The rows of a group lie close to one hidden flat surface of 14 dimensions, which passes through zero. Surfaces can cross.
In the rows, zero is written as 128.
Known rows, each followed by its group:
[104 110 151 123 144 114 129  99 139 145 136 119 133 109  85 132 153 154
 115 105 141]
z_466
[ 87 103 141  98 122 116  98  86  88 122 133 126 134 103  96 187 154 137
 109 144 126]
z_615
[ 92 150 135 174 107  97 115 132 112 146 143 131  92 168 117  98 156 120
 148 141  75]
z_309
[ 93 125 156 122 158 114 108 160 119 119  99 100  90 116  89 150 182 144
 166 124 128]
z_789
[ 73  82 125 121  75 120 161 115 103 140 119 109 147 126 130 150 136 124
  74 131  92]
z_789
[158 169 122 129 119 132 113 130 179 192 126 132  94 111  93  74 141 137
 146 147 119]
z_199
[106 140  92 141  84 165 168 178 170 126 116 133 131  72 119 133  93 159
  89 161 111]
z_466
[ 52  81 140 136 119 156 172 122  91  47 147  86 118 142 105 128 121 138
  98  93  87]
z_615
[104 140 118 135 177 133 125 113 184 166 168 168 175  94  95 128 120 142
  94  43 150]
z_466
[112 109 122 181  86 115 159 131 118  66 123  61 124 138 102 136 119 157
  82 117 134]
z_199
[202 133 154 122 149 130 151  75 119  88 176 160 122 139 115  82 139 166
 104 103  80]
z_199
[ 82 142 105 154 122 134 160 160 113 217 137 145 158 120 160  78 101 108
 133 103 198]
z_615
[153 123  96 165 114 112 100 100 152  91 161 159 119 151 112 121 123 105
  90 112  95]
z_598
[106 107 165 165 126 130 105 160 122 140 126 155 103 142 106 164 151 145
 119  90 111]
z_789
[119  92 140 162  88 159 123 181  92 185 114 137  80 148 140 104 129 121
 120  84 161]
z_466
[ 57  94 103  85 127 127  86  88 147  89 151 183 145  64  82  76 123 124
 119 132 138]
z_615
[ 81  98 165 176 100  86 134 166  95 168 107 140 142 111 115 122 161 160
 107 100 173]
z_309
[102 170  87 183 144  97 145 130 112 148 167 163 128 183 191 107 111  80
 168 166 121]
z_309
[165 116 146 142 150 118 134 150  72 130 135 160 123 103 129 148 162 155
 100  82 172]
z_466
[144 162 133 139 145  66 136 131  74 144 120 111 127 139 134 120 174 101
 158 176 143]
z_309
[155 195 104 106 112 159  72 120  69 113 145 116 123 116 150 169 107 149
 137 122 116]
z_789
[208 152 149 146 137 166  88 109 183 132 155 154  65 135  82 129 126 171
 134 117 106]
z_309
[180 166 117 118 185 113  85 131  80 117 150 156 133 117 122 157 166 103
 121  74 135]
z_466
[139 134  71 128 109 134 122 110 143  94 129  71  48 112  69 120 148 120
 124 181 118]
z_789
[131 182  93 104 128 166 100 113 138 104 162 149 119  87 107 158 113 161
 110 134  71]
z_789
[178 121 189 109 106 117 118 102  85 129 125 163 143  98 133 149 153 220
 103 126 117]
z_789
[180 139  85 108 119 126 104 138 160 147  99  85  84 118 106 106 154 103
 125 119 132]
z_598
[144  93 168  96  90 115 103 157 116 132  65 111 103 115 100 133 168 114
 131 166 100]
z_789
[122 108 110 108 142 147 135 133 149 155 133 186 112 132 179 167 125 133
 139 141 104]
z_199
[121 141 143 118 160 113 145 139  92 111 141 141 151 109 122  83 153 135
 126  87 125]
z_199
[112 112 153 114 126 186 121 155 105 175 123 114  97 139 115  59 105  91
 161  92 170]
z_598
[ 79 126 114 115  59 111 135 136 103 152 114 125 145  86 123  57 140 157
  96 128 103]
z_309
[175 120 121 119 142 147 115 126  81  82 150 156 109 148 131 175 140  79
  98 115  80]
z_466
[132 160  87 156 136 101 133 111 176  93 156 142 140 115 129  89 121 170
 113 109 116]
z_309
[ 96  92 172 163  95 143 122 174 139  85  92 102 118 144 119 163 109 158
 128 118 130]
z_615
[ 97 106 144 161  98 135  59 138 101 118 135 132  75 151  70  94 144  91
 126  92 114]
z_598
[169 191  92 122 136 176 125 134 104 169 163 133  85 123 131 143 128 133
 117 107  94]
z_615
[194 175 138  83 149 112 129 123 134 136 112 123 133  85  96 117 161 133
 137 176 110]
z_309
[ 83 148 152 122 139 124  56 123 154 148 132 154 138  82  68 132 140 161
 143 108 143]
z_789
[159 176 132 147 140 146 117 109  56  41 168 109 119 139 103 154 113 125
 124 141 118]
z_598
[202 194 113 139 129 107 117 154 179 144 118 162 136  84  90 149 139 122
 113 194 106]
z_309
[ 65 104 128 132 127  77 133 112 162 131 125 143 204 138 123 131 131  84
  93 107  94]
z_199
[122  90 141 133 145 117 116  91 113 167 162 185 123 115 120 163 162 165
  94  79 147]
z_789
[131 148 155 123  99 114 119 130 102 151 136 188 140 123 113 115 149 107
 112 173  40]
z_615
[192 145 120 125 155 119 145 109 143  91 131  97 122 116 130 147 141 186
 120 110 149]
z_598
[154 146 105 127 126 182 157 201  95  95 116 117  70 124 152 126 124 133
 142 134 103]
z_199
[140 150  47  93 128 103 166 141 155 128  99  87 127 122 191  94 130 101
 152 176 126]
z_598
[152 135 167 199 102  88 136 128 170 133 114 113 145 185 122 146 115 124
 127 163 117]
z_789
[153 118 104 138  93 171 185 145 127 120 139 136 121  64 111 103  94 177
  75 149 181]
z_466
[ 90 130 113 112 108 173 166 145 152 186 138 135 123 100 122  57 107 138
 115 107 114]
z_466
[157 160 162 145 145 149 115 206 142 142 106 158  83 109 117 164 168 195
 134  86  80]
z_615
[158 129 109 127 144  78 161  96 177 146 110  72 154 128 129  97 140 135
 128 131 183]
z_199
[128 144 129 167 146 112  63 110 133 122 151 161 150 135 141 176 109 158
 136  87 183]
z_598
[145 163 100 120 138 195 112 111 115 116 156 117 135  97 112 198  58 118
 127 167 196]
z_598
[124  93 126  89 114 158 155 156  76 139  93  92 117  78 144 160 134 167
 118 127 198]
z_309
[173 139 106 124 146 146 165 107 154 121 171 194 160 109 140 132 109 141
  77 117  95]
z_466
[157 140 136 103 132 106 141 130 197 149  99 114 165  84  72 146 159 133
  78 124  81]
z_309
[160 117 121 127 126 107 133 143  96 136 113 126 107 109 108  96 164 103
 120 140 164]
z_789
[126 132 120 111 113  85 132  58 144 126 142 122 139 147 119 126 146 114
 119 185  66]
z_199
[153 128 168 121 139 216 153 144 136 157 146 161  99 128 136 171  89 167
 138 136 120]
z_199
[164 110 133 127 132  98 159 132  68  87 110 121 130 122 164 176 147 140
 127 180 165]
z_466
[115 148 132 129 134 126  83 139 135 113 132 164 135  61  84 179 140 185
 114 131 143]
z_466
[146 135 148 147 157 172 180 163 125 102 139  95 122 140 117  96 110 141
 120  62 136]
z_199
[134 126  86 103 121 135  46 113 167  97 128 153 110 117 131 105 112 125
 149 108 131]
z_199
[131 138  99 137 152 152 114 137 101 115 146  88 115 140 122 108 116 101
 124  44 173]
z_789
[ 89 120 145  43 162 115  77  77 164 139 110  99 167  90  92  81 134 118
 173 112 165]
z_789
[109 118 148  99 138 112 149 124 183 151  92  95 177 119 144  73 107 146
 166 128 178]
z_466
[135 105 109 200  95  96 140 141  95 151 141 161 135 123 109 170 136  95
  60 146 177]
z_598
[112 168 169 166 147 127 148 177 142 137 134 172 100 105 109 101 153 203
 164 149 106]
z_309
[156 152 147  80 177 134 115 149 115 118 122 158 126 117 138 164 163 119
 147 121  72]
z_789
[111 108 159 155  93 113 135 161 123 135  77  63  76 143 128 136 152 180
 169 165 152]
z_615
[145 137 153 103 142 142 142 128  61  86 118  73 150 108 122 179 129 153
 117 113 158]
z_615
[100 119 163 110 164 165 160  97 103 126 162 129 153 148 133 158 101 112
 138 123 120]
z_598
[171 112 108 143 120 134 167  54 134 115 187 151 125 131 130  84 108 171
  82 110 141]
z_789
[151 147 129 136 137 138 146 107 150  81 149 116 110 125 122 110 120 193
 133 128 115]
z_466
[138 114  96 137 120 149 115  87 143  91 155 116  62 139 134 144 126 192
 128 118 125]
z_199
[ 52 129 100 136 120 140 145 154 116 126 133 130 130 153 168 142 104  91
 151 152  95]
z_309
[123 114 155 146 122 115  63 125 105 111 124 142 150 171 123 158 114  59
 136 115 132]
z_615
[155 116 136 131 116 106 164 134 138 169 112 140 140 131 144 119 146 126
 107 143 116]
z_598
[136 178 122 107 112 106  30 127 116 146 111 134 114 115 106 158 150 110
 159 161 104]
z_598
[ 45 105 175 172  88 120 148 181 121 135  93 103 170 126  99 129 114 118
 111 123 134]
z_199
[178 109 148 140 179 116 109 106 164 136 139 159 134 159 161 129 122 150
 155  76 183]
z_615
[ 96 119 126  85 183 141 168 116 142 114 146 153 162 117 173 138 121 157
 144  96 115]
z_466
[196 145 188 103 172 128 119 107 137 188 116 118 110 157 121 103 141 107
 197 162 166]
z_309
[155 145  84 125 154  84  92  94 159 136 127 121 159 110 130 199 136 116
 118 141 178]
z_598
[167 155 152 123 132  84  96 121 172 160 105 119 111 130  99 149 191 164
 123 112  62]
z_466
[156 141  92 116 127 172 146 101 186 125 164 132 115 113  94  92 105 137
  87  99  86]
z_615
[148 148 121 107  89 156  51 141 151 108 119 172 160  82  87 109  86  95
 104 132 122]
z_309
[106 135  88 109 147  89 106 139 130 145 112 148 161  57 133 143 143 142
 130 139 215]
z_598
[177 158  88 100 160 166 103 143  79  56 139  94  92  87 101 158 142 136
 108  77 146]
z_309
[140 122 124 118 150 120 117 154 235 106  99 159 151 125 137 112 112 120
 148 129  99]
z_615
[154 106 220 150 119 129 144 180  59 177 100 171 146 132 133 148 139 119
 134 148 166]
z_199
[ 98 105 102 138 121 135 167 100 117 149 143 123 151 170 193 205  94 106
 121 159 134]
z_615
[114 143 107 128 147 167 133 106 196 120 149  70  83 143  93  95 116 160
 142  78 106]
z_199
[135 137 159  81 141 135 110  62 100  64 164 158 136 104 100 107 126 156
 145 173  95]
z_598
[132 154 105 100 154  72 173  85  69 176 145  95 139 137 123 117 192  71
 115 154  96]
z_615

New rows. What belongs after each?
[104 133 146 126  92 158 117 130 148 125 139 163 111  73  79 110 121 197
 108 148  96]
z_466
[205 161 112 140 114 120  88 118 157 156 136 158 111 130 119  64 118 107
 138 145 146]
z_615
[137 127 123 106 153  83 161  73 123 129 129  89 153 168 169  92 134 104
 167 156 144]
z_309
[169 175  87 132 131 156  97 143 132 113 135  98 112 129  97 156 116  72
 108 114 105]
z_598
[ 83  66 148 120 117 165 136 136  82 125 135 159  53 141 162 159 150 183
 147 122 107]
z_789
[120 110  85 143 111 119 150 121 124  95 117  96  94 165 171 178 121 111
 141 192 121]
z_615
[107 122 123 163 130  89 211 194 135 158  83  77 162 159 180 152 147 113
 112 107 120]
z_598
[216 112 135  57 126 139 100  95 139 123 117 147 133 122 115  82 136  80
 116 127  93]
z_789
[154 149 143 115 129 142 141 176 120 111  98 123 143 126 169  84  98 124
 172 146 153]
z_789
[ 96 141  90  39 181 169 117 148 130 115 119 114 148  82 133 110 124  89
 148  77 128]
z_789
[169 141 125  92 188 138 162  88 140  82 162 156 128 125 144 155 136 156
 135 141  85]
z_309
[133 113 120 175 122  75 150 110  79 133 155 168 148 146 148 141 156 123
  81 114 128]
z_309
[ 91  99 116  78 119 153  85 105 184 195 116 154 136 109 129  91  92  96
 166 151 176]
z_598
[215 142 158 121 105 121 120 137 134 160 107 133 100 114 117  73 154 170
 129 128 132]
z_598
[164  99 126 146 160  91 109 144 198  54 115 166 158 132 112  89 129  92
 116  93 134]
z_615
[143 131 125 203  77 145 141 147 116 149 140 116  73 151 127  75 110 164
 122 119 163]
z_466
[181 168  80  97 220 174 150 100 178 162 181 162 113 130 166 164 114 131
 150  96 129]
z_309
[115 153 107 155 102 152  88 170 145 146 119 139 131 111 123 162  92 122
 124 128 156]
z_598
[103 129 151 133 184 115 115 136 177 213 112 121 147 177 132 173 132  48
 176 124 150]
z_309
[ 50 166  83 170 150 121 103 153 129 193 148 112 123 169 150 129 124  74
 159  73 138]
z_466
[116 141 125 133 110 106 141 155  84  77 129 155 156  97 111 141 151 115
  81 148  66]
z_309
[126 127 123  95 137 126  69 134 101 181 110 129 122  95 110 142 150  97
 144 109 193]
z_466
[163 165 128 139 138 128 113 203 145 115 103 182 181 128 170 154 101  80
 134 136 106]
z_615
[150 155 162 136 134 120 128 173 107  90 115 168 138 112 100 176 143  96
 124 197  73]
z_309
[ 98 136 111 108 143 147 125 158 137 203 114 119 112 149 161 179 141 100
 146 105 100]
z_598
[162 113 100  46 138 135 119  68 112 125 122  84 152 126 153 122 117  90
 129 125 155]
z_309
[133 164  78 126 128 118  63  97 122 121 162 158 108  95 124 114 136 166
 131 107 150]
z_309
[122 138  94 128 177 121 107 117 114 140 144 116 161 154 156 134 105  55
 153  87 202]
z_466
[ 98 116 145  85 133 181 119 133 198 171 114 133 135 115 110 122 104 133
 139 103  98]
z_309
[172 146 133  92 141 126 129 142  65 166 109  97  65 127 153  79 181 147
 181 125 151]
z_598
[139 139 122  94 149  92 144  83 137  94 120  73 187 106 108 131 133 126
 114 132 149]
z_199
[192 121 164 105 126  95 136 129 159 208  99 165 163 117 142  50 151 128
 130 116 148]
z_598
[124 107 148 147 139  78 120 120 119 117 117 122 118 134 147 120 165 192
 149  98 169]
z_598
[121 161 143 151 121 106 104 129  98 156 136 172 143 165 200 161 119 148
 167 149 113]
z_598
[166 141 133 119 141 124  69 126 151 122 122 181 129 138 179 151 115 158
 172 132 134]
z_466
[109 127 170 147 165 143 198 181 106  56 117 108 134 145 155 102 107 149
 177 145 147]
z_309
[111 153  78 121 102 149  92 155 100 112 140 175 104  64 119  74 110 134
 137 161 167]
z_615
[139 179 184 165 117 121 100 165  95 120 110 100 158 166 121 145 115 109
 147 119 103]
z_598
[131 135 147 154 114  83 113  79 132 146 139 121 124 160 118 114 140 136
 146 165 128]
z_466
[146 191 125  89 138 152 113 114 117 201 151 134 131 114 108 113 139 107
 127 116  80]
z_615
[183 121 171 122 122 130 130 167 140 127  95 132 135  72  92  95 148 189
 104  88 164]
z_466
[135 154  78 115 152 137 142 116 156 156 135  89 100 147 142 160 134 104
 143 139 108]
z_309
[161 107 154 119 130 116 116  69 185 132 119 110 140 134 114 152 117 161
 131 147 153]
z_598
[192 147 123 119 103 126  98 107 209  92 103  94 146  96  69 138 102 142
 100 166 128]
z_598
[ 92 157 110 153 117  76 114 193 112 108  99 142 139  95 150 130 169 171
 126 110 108]
z_598
[177 106  88 137 130  69 117 120 190 136  93 104 132 136 141 115 150 112
 117 116 171]
z_199
[116 111 107 150 151 125 142 172  81  52 136 169 132 115 160 159 130 129
 116 112 148]
z_615
[112  93  95 103 130 190 113 112 174 152 155 165  81  91  85 162 123 131
  88 104 111]
z_598
[210 130 164 150 118 120 166 194  91 125  94 147 142 139 161 161 149 125
  91 120 101]
z_789
[153 126 169 122 157 187 180 128 126  99 158 119 134 152 118  79 100 131
 120  68  96]
z_598
[142 131 134 111 158 203  96 173 144 106 136 171 126 117 137 107  83 121
 143  51 136]
z_199
[156 148  95  64 139 165 131 155 131 167 101  82  64 107 124 120 164 117
 149 123  98]
z_598
[124 123 124 104 115 145 106 115 104 127 135  92  82 124  80 141 169 131
  92  79  59]
z_309
[160  85 102 146 119 122 145 184 186 138  75 106  46 166 169 127 159 133
 154 131 117]
z_199
[ 86 175 109 118 137 122 125 110  97 106 149  81 159 111  80 136 134  95
 108 120  99]
z_199
[ 68 106 148 137 125 123 129 155 127 147 135 218 151  99 154  78 117 158
 148 129 149]
z_615
[126 117 134  93 156 152 128 103 145 166 142 143 115 133 143 162 133 146
 140 112 112]
z_598
[ 94 100 108 136 143 123  74  97 125 104 164 176  74 108 124 163 156 202
 130  87 141]
z_598
[118  84 109 140 132  41  78  76 119 106 121 121 101 134 135  98 182 155
 154 121 203]
z_598
[136 133 106 156 150 156 187 137 151 143 158 131 124 162 160 104 106 125
 113  75 110]
z_615
[160 115 145 159 124 147 108 107 134 163 161 177 119 152 123 142 112 124
 106  99 135]
z_598
[142 187  78 163 136  88 108 150  97 120 136 134 152  93 114 188 139  97
 102 162 163]
z_466
[100 122  96 176  99 122 144 178 192 158 114 148  71 138 125  78 142 135
 136 146  89]
z_615
[158  86 139 117 124 152 197  96  88  83 163 128  87 137  99  54 145 118
  96 139  90]
z_598
[ 97 143 142 133 133 157  54 140 155 107 140 160 149 103  65 137 103 109
 112  73 113]
z_598
[123 100 130  81 162 162 147 100 129 107 135  77 110 116  95 115 138 130
 123  81 139]
z_466
[128 195 103 140 159 125  96 146 115 190 143 134  75 127 133 104 153 134
 193 140 153]
z_309
[119 141 156 104 126 102 112 137 125 157  99 127 171 126 122  93 134  84
 151 147 121]
z_598
[119 146  94  78 133 113 134  97 143 190 121  83 138 105 133  74 149 138
 133  95 142]
z_309
[ 77 118 136 139 109 162 129 170 130 156 128 150 117 144 146  94 111 120
 137  91  97]
z_466
[139 136 127  72 181 154 142 116 139 207 131 142 131 109 183 175 129 172
 165 109 171]
z_598
[142 120 139  77 134 138 109  89 155 194 135 177 142 111 123 135 129 105
 132 159 110]
z_598
[141  87 127  98  86 139 140 115  65 136 109 108 149 131 165 104 102  97
 114 138 183]
z_309
[109  79 119 143 146 113  92 121 164  55 151 217 148 128 115 145 127  95
  96 103  96]
z_615
[205 143 144  79 108 154  70 126 121 146 119 185 147 110 141 158 122 118
 101 117  83]
z_789
[155 111 151 165 101 114 138 155 170  99 112 141 162  85  72  78 119 156
  72 102 156]
z_598
[104 109 121 106  99 118 118 121 142  96 127 178 109 137 157  89 135 135
 144 169  44]
z_199
[ 87 152 151 153 135  67 148 115  89 144 140 145 182 153 143  97 136  87
 153 173 123]
z_789
[113 105 115 125 109 104 136 106 150 137 144 221 157  96 142 118 126 134
 102 182 111]
z_615
[ 93 104 107  79 124 109 178 114 112 121 109  79 155  99 130 135 152 122
  99 142 117]
z_789
[112 143  79  82 128 142  96  99 168 164 134 159 141  91 151 142  97 127
 151 175 155]
z_615
[ 84  87 155 174 116 153 195 146  53 137 162 164 102 159 154 128 128 141
 110 122 116]
z_598
[156 146 140 164 144 146 151 148  94 112 139  82 115 168 102 183 137  94
  94  89  94]
z_598
[139 142 137 140 155 122 160 146  95  74 149 159 142 111 139 108 131 158
 123 117 130]
z_309
